There are 2 nested groupings, the coarsest first. Each group lies inside one group of the grouping before and may be the whole of it. The rows also spread widely along 5 directions, which tell nothing about the answers.
Some rows, each with its group in each grouping after it:
[ 14  14   5 -13   0  10   2  12  -4 -12   3   2  17  -9   0  -9 -23  -4
  20   0  12  17  18 -16  -2] : Z_828 mil
[ -5  -8  10  11   3   9  -8   4  -5 -12   7   0   3 -12   7  -3 -25   3
  11  -4  -5  12  16   5  -8] : Z_940 vela
[  4   8 -10   4   5  11   7  12   9 -17   7  -3  20 -22  11  -6 -23  -2
  21   4   8   2   1  11 -14] : Z_940 diz
[  0 -11  16   3   2   5  -6   4  -9  -9   7  -2  -4 -17   7  -4 -23   5
   7  -5   5  18  26  -1   8] : Z_828 Lup
[  4   3   3  -5   5  10   0   7  -3  -8  -3  -8   9 -26  12  -7 -28   2
  13   5  11  13  23   0  -4] : Z_940 nom
[ -9  -3  11   2  -5   5  -4 -13   3  -1  14   5  -3 -22   4  10   3  -3
   1  -4   3   9   2  13   0] : Z_828 beb
[ -1  11   0 -10  -1  22   5  -8  -5  -2  -1   4   7 -28  10   1   2  -5
   1  16  13   2  14   4  -5] : Z_940 riva
[ 10  15  16  -2   0  13  -5  -1  -8  -7   6  12   6   3  -6   0 -10  -5
  14  -4   3  16   7 -17 -10] : Z_828 poz
[  5   7   1  -3  -2   4   2   6   8 -12   9   0  16 -12   3  -1 -12  -3
  18  -4   7   9   1   2  -3] : Z_828 mil
[-1  3  3  9 -7 14 -7 -5 -4 -9 18 12  1 -2 -7  0  9 -8  6 -4  4 -3  3  5
 -2] : Z_828 Lup
[  1   4  -2  -6  -2  12   5  -3  -3  -5   3   1   6 -25   6  -4  -3  -2
   5  10  12   3  12  10   8] : Z_828 poz
[  6  14  10 -15  -2  11   2  -2  -1  -3   0   6  12 -16   1   0  -4  -7
  10   2  11  11  10  -7  -3] : Z_828 mil
[  5  13   3  -8  -1  13   9   1   6  -7   5   4  11 -23   6   1  -3  -6
  10   7  16   5   5   6  -3] : Z_828 Lup
[  9  16  14   1  -1   9  -5  -1  -1  -8   8  10   8   1  -5   5  -9  -4
  16  -7   2  15  -1 -12 -12] : Z_828 poz
[  7  18  18 -12  -2  17   2  -7  -3  -1   4  13   5 -14  -2   5   4 -10
   5   2  13  10   6 -10  -9] : Z_828 Lup
[ 1  0 14  7 -3  9 -9 -2 -5 -8 13  9 -2 -4 -2  3 -4 -3  8 -8  2 10 10 -3
 -4] : Z_828 Lup
[ -5  -3  12   9   2   7  -8   0  -4  -8   6  -3   2 -15  12   4 -18   5
   9  -4  -2  13  13   0  -9] : Z_940 riva

New rows, each followed by its group in each grouping:
[ -1 -14   9   0  -1   6  -7   6  -9 -11   6  -3   1 -16   5 -10 -23   5
   9  -5   2  16  28   0  15] : Z_828 mil
[ -6  -9   6   7  -4  17 -10  -7 -12  -3   7   3  -6 -14   2  -4  -4  -3
  -1   1  -1   2  23   4   1] : Z_940 nom
[ -4   5  12 -10  -4   3   2 -10   9   0   5   5   8 -23   7  10   6  -3
   4  -2   8  10  -4   8  -4] : Z_828 mil
[ -8   4  13  -1   0   7  -2 -11   1  -2   2   2   4 -23  13  12  -1   1
   3   1   5   9   2   6 -15] : Z_940 riva
[  1   6  -8  12  -6   6  -1   3   7 -16  23   4  12  -8  -2  -3  -4  -8
  17  -5   4  -1  -6  11  -5] : Z_828 beb
[ -6  -2  -3  19  -7  16 -12  -1 -11 -11  17   8   1   2  -2  -5  -2  -3
   6  -2  -5  -6  10   4  -5] : Z_940 riva
[ -6   3   1  -5  -1  16   3  -7  -4  -3   0   0   5 -32  14   1  -4   0
  -1  13  11   3  16  10  -2] : Z_940 riva
[ -7   6  -6   7  -3  14   4  -4   8 -10  11   6  13 -18   6   1   2  -8
  10   5   3  -7  -8  20 -14] : Z_940 vela
[ 14  19  10  -8  -1  19  -3   3 -11  -9  10  10   9   0 -11  -5 -16 -12
  15   0   9  16  18 -23  -8] : Z_828 beb
[  2  13  22   4  -1   1  -8  -8   7  -5   8   9   5  -1   1  15  -2  -1
  14 -14  -2  16 -13  -4 -19] : Z_828 poz
[ -5  -3  -3  26  -3   6 -12   5   1 -17  19   2   8   2   4  -1 -13   1
  17 -11  -7  -2  -1   7 -13] : Z_940 riva
[ -3  -4   5   0  -5  12  -3  -7  -6  -4  12   3  -2 -22   2  -3  -3  -4
   1   2   6   6  16   7   6] : Z_828 beb
[ -1  -9   1  11  -1   4  -5   6  -3 -13  12  -3   1 -14   6  -6 -16   6
  11  -4   0   8  11  10   8] : Z_828 poz
[  4   4   9  -6   0  10   1  -2  -7  -6   1   3   3 -19   5  -3 -12   1
   8   5   8  14  18  -1   4] : Z_828 poz
[  6  -2  18  -9   0   5  -6   3 -10  -5   1   1   3 -13   3  -4 -22   3
  10  -5   5  24  26 -13   5] : Z_828 mil
[ -6   7  16 -10   5  14   4 -13   3   1  -5   6   4 -33  12  10  -5  -2
   1   5   8  13   6   8 -16] : Z_940 diz
[ -6   3  -6   4  -1   9   3  -1   4  -8   7  -1  10 -24  14   2  -5  -1
   8   7   7  -1   2  16  -9] : Z_940 riva
[  2   5  -1   6  -8  20  -2  -2  -7 -11  18  12   3  -3  -9  -4  10 -11
   6   1   8  -5   9   5   2] : Z_828 Lup
[ -4  -6   1  13  -2  -3  -5   4  10 -15  20  -3   6 -15   5   0 -16   2
  16 -11   0   8  -4  15  -3] : Z_828 beb
[ 12  18  -2   2  -6  20  -1   1  -8 -11  12  13  11   5 -11  -6   1 -10
  15   3   7   0   5  -8  -5] : Z_828 poz
[ -3  -4  13   4   3  -6  -4   2   9  -9  10  -5   6 -22  11   7 -24   5
  15 -11   3  20   2   8  -5] : Z_828 beb
[  6   9   5   1   2  22  -2   3  -9 -10   4   8   9  -8   0  -8 -16  -7
  12   2   3   6  18  -7 -12] : Z_940 diz
[ 10  22   7  -9  -1  13   4  -2   3  -7   9   7  14 -16  -3   3  -6 -11
  15   4  13  11   2  -7 -12] : Z_828 beb
[  1   8  -1   4  -5  12   0  -2   6 -10  16  10   8  -9   0   2   8  -9
  11  -2   7  -3  -6   8  -7] : Z_828 Lup
[  1  -3  -7   6  -2   9  -1   6  -2 -15  18  -2   7 -17   1  -9 -16  -3
  13   2   7   4  13   8   6] : Z_828 beb
[  6   7   6  -6  -1  13   0   0  -5  -9   9   3   7 -18   1  -5 -15  -6
  11   3  11  12  15  -3   2] : Z_828 beb
[  6   7 -12  13  -4   5   2  11   6 -19  17   1  16  -6   1  -6 -11  -2
  23  -2   6  -2  -5   8  -2] : Z_828 poz
[  1   1  21  -1  -3  16  -9  -9 -12  -2   8  13  -5  -6  -4   2   1  -6
   1  -4   5  11  17  -7  -1] : Z_828 Lup
[ 10   9   3  -5  -1  19   0   6 -13 -11   9   4   6 -13  -5 -12 -17  -8
  11   6  11  10  25  -8   5] : Z_828 beb
[  3  -1  -1  -5  -1   6   3   7   2 -11   6  -4  13 -21   8  -6 -17   1
  13   1  10  10  14   5   8] : Z_828 mil
